There are 4 hidden switches. A switch that is on adds its own fixed numbers to the row, and there is some noise. The rows also spread widely along 2 directions, which tell nothing about the answers.
(in the rows, 128 means zero)
Some rows, each with its switches (1 for on, 0 for off) after it:
[132 119 177 119 105  88  94 138 151 116 105 171 121 179]
0 0 0 0
[ 95 114 147 101 106  92 137 124 140 116 104 146 139 154]
1 1 1 0
[ 93 141 172 117 114  91 118 134 188  92 119 167 128 178]
0 1 0 1
[ 93 145 171 148 109  96 113 105 161 123 139 163 108 184]
0 1 0 0
[105 104 178  96 123  95 121 142 136 103  92 144 150 145]
1 1 1 0
[ 98 143 200 137 103  96 119 114 181 107 113 176 129 163]
0 1 1 1
[117 120 183 120 125  97 110 138 164  97 117 168 143 148]
1 1 0 1
[116 115 157  88  94  85 114 145 149 109  79 155 131 174]
0 0 1 0
[112 123 152  83  91  86 121 144 177 100  83 169 135 168]
0 0 1 1
[108 130 124  92  89  88 121 131 185 109 114 172 120 186]
0 0 0 1
[100 117 162  89 114  95 132 139 166  96  95 156 155 142]
1 1 1 1

New rows, each followed by its switches (1 for on, 0 for off):
[ 86 128 180 106 114  89 123 135 157  99 100 145 132 172]
0 1 1 0
[ 82 137 145 112 109  89 129 128 164 105 125 148 118 192]
0 1 0 0
[148 101 172 111 114  91  95 142 134 117 100 168 139 151]
1 0 0 0
[104 145 195 146 112  95 109 117 187 103 128 181 122 171]
0 1 0 1
[ 81 145 148 126 107  91 127 112 163 118 134 155 111 191]
0 1 0 0
[ 85 133 172 116 107  89 125 127 161 106 106 149 128 174]
0 1 1 0
[122 130 151 110  96  89 108 129 182 110 111 180 121 178]
0 0 0 1
[ 81 122 172  80 116  86 126 156 160  82  84 131 139 173]
0 1 1 0
[150 103 172 106 110  97  99 145 159 108  98 183 144 148]
1 0 0 1
[108 137 199 153 115  94 105 117 160 113 130 165 116 179]
0 1 0 0
[ 95 148 172 136 106  95 120 111 187 108 133 175 118 178]
0 1 0 1
[ 89 159 152 145  97  99 127  97 189 122 148 181 109 184]
0 1 0 1
[128 101 135  69 110  88 115 158 161  96  92 168 153 153]
1 0 0 1
[ 96 139 173 135 113  92 117 116 162 114 129 160 114 186]
0 1 0 0
[ 93 138 182 143 103  94 121 104 158 124 116 161 118 172]
0 1 1 0
[ 84 134 156 111 114  90 124 132 162 105 121 147 118 186]
0 1 0 0
[ 80 132 159 102 107  88 132 131 161  99 101 140 128 180]
0 1 1 0
[122 117 153 104 101  88 105 142 153 108 101 160 122 184]
0 0 0 0
[112 125 169 147 116  98 115 106 142 134 137 165 125 157]
1 1 0 0
[109 116 184 114 114  96 124 123 163 107 106 168 148 138]
1 1 1 1
[124 131 157 119  94  92 106 128 181 114 115 185 119 177]
0 0 0 1
[143 120 216 147  99  93  87 124 145 126  96 180 123 159]
0 0 1 0
[ 85 133 159  91 121  88 122 150 189  75 107 154 135 180]
0 1 0 1
[ 67 126 118  57 119  83 139 163 168  76 100 124 133 196]
0 1 0 0
[125 123 157 117 101  88 104 134 154 116 113 169 116 186]
0 0 0 0
[116 122 178 130 122  99 110 124 165 109 123 173 144 150]
1 1 0 1
[140  99 148 104 106  92 102 136 136 123 103 165 133 158]
1 0 0 0
[146 109 166 113 106  96 101 131 161 119 107 188 140 147]
1 0 0 1
[120 133 144 112  91  94 112 125 182 114 117 182 116 181]
0 0 0 1
[ 78 146 154 131  89  93 138  97 162 128 125 157 115 180]
0 1 1 0
[107 104 183  90 126  92 119 148 137  96  84 143 156 143]
1 1 1 0
[106 124 141  79  87  87 127 143 182  99  87 166 133 171]
0 0 1 1
[139 103 163 113  97  90 109 123 129 132  94 169 138 145]
1 0 1 0
[ 92 142 183 118 105  91 124 124 182  99 107 166 132 165]
0 1 1 1
[118 114 203 142 119  96 107 114 132 120 108 165 140 139]
1 1 1 0
[100 121 197 109 132  90 101 155 158  82 102 145 136 176]
0 1 0 0
[104 124 218 132 120  92 107 135 155  97  98 153 130 162]
0 1 1 0
[ 79 135 145  83 113  88 129 149 192  79 105 149 133 183]
0 1 0 1
[132 117 173 117 107  88  96 141 153 111 105 166 121 181]
0 0 0 0
[ 65 145 134  88  91  91 146 123 193  99 113 155 125 179]
0 1 1 1
[155 109 177 126 108  99  94 126 156 123 111 191 140 145]
1 0 0 1
[112 130 217 139 130  91  94 136 156 100 117 161 129 173]
0 1 0 0
[ 74 129 153  89 107  87 132 133 165  94  97 139 129 180]
0 1 1 0
[133 122 177 126 105  90  94 136 150 116 109 170 120 178]
0 0 0 0
[106 122 141  84  90  85 119 141 153 110  84 154 128 179]
0 0 1 0
[ 87 127 164 104 119  88 119 146 162  92 111 144 126 186]
0 1 0 0
[102 113 148  98 125  93 125 140 144 106 113 142 140 164]
1 1 0 0
[122 123 146 111  98  88 107 133 154 119 113 165 116 186]
0 0 0 0
[115 140 137 117  87  91 116 120 184 122 123 185 115 183]
0 0 0 1
[111 123 129  89  98  84 113 145 160 108 102 155 121 191]
0 0 0 0
[137  99 167  82 106  91 111 150 152 102  78 173 154 138]
1 0 1 1
[ 89 142 154 118 108  92 127 126 191  96 123 165 124 183]
0 1 0 1
[ 93 138 187 124 105  92 120 126 183  97 107 170 135 166]
0 1 1 1
[ 87 138 176 119 102  94 127 122 186 101 107 165 131 167]
0 1 1 1
[130 130 187 129  89  90 105 120 174 119  98 190 127 162]
0 0 1 1
[ 86 135 154 115 113  89 122 128 167 105 124 148 116 191]
0 1 0 0
[148 105 168 133 107  97  95 123 132 134 116 178 131 155]
1 0 0 0
[109 123 119  91  93  86 117 136 158 114 108 159 115 195]
0 0 0 0
[ 86 133 176 120 104  93 123 119 158 110 110 152 126 175]
0 1 1 0
[133 120 198 138  96  91  93 121 147 125  97 175 123 165]
0 0 1 0
[ 91 134 168 117 115  91 115 131 161 100 123 150 122 184]
0 1 0 0
[128 100 141  91  96  91 118 133 133 122  87 159 142 150]
1 0 1 0
[107 115 139  81  89  83 123 137 153 113  85 152 129 176]
0 0 1 0
[152 114 175 139 103  98  93 116 154 133 117 200 134 146]
1 0 0 1
[117 129 139 101  95  89 113 135 183 105 108 178 122 180]
0 0 0 1
[ 91 132 167 104 118  90 118 145 190  81 112 158 135 177]
0 1 0 1
[139 117 206 121 105  86  93 138 147 114  84 171 131 162]
0 0 1 0
[121 130 148 108  94  90 110 133 182 109 111 180 124 180]
0 0 0 1
[ 75 144 141 122  91  93 139 105 162 125 121 151 114 181]
0 1 1 0
[ 76 124 141  75 119  84 130 158 164  81 104 130 130 193]
0 1 0 0
[ 91 139 169 107 116  90 119 136 188  85 116 162 130 178]
0 1 0 1
[ 99 138 200 148 106  94 114 106 155 119 119 165 119 170]
0 1 1 0
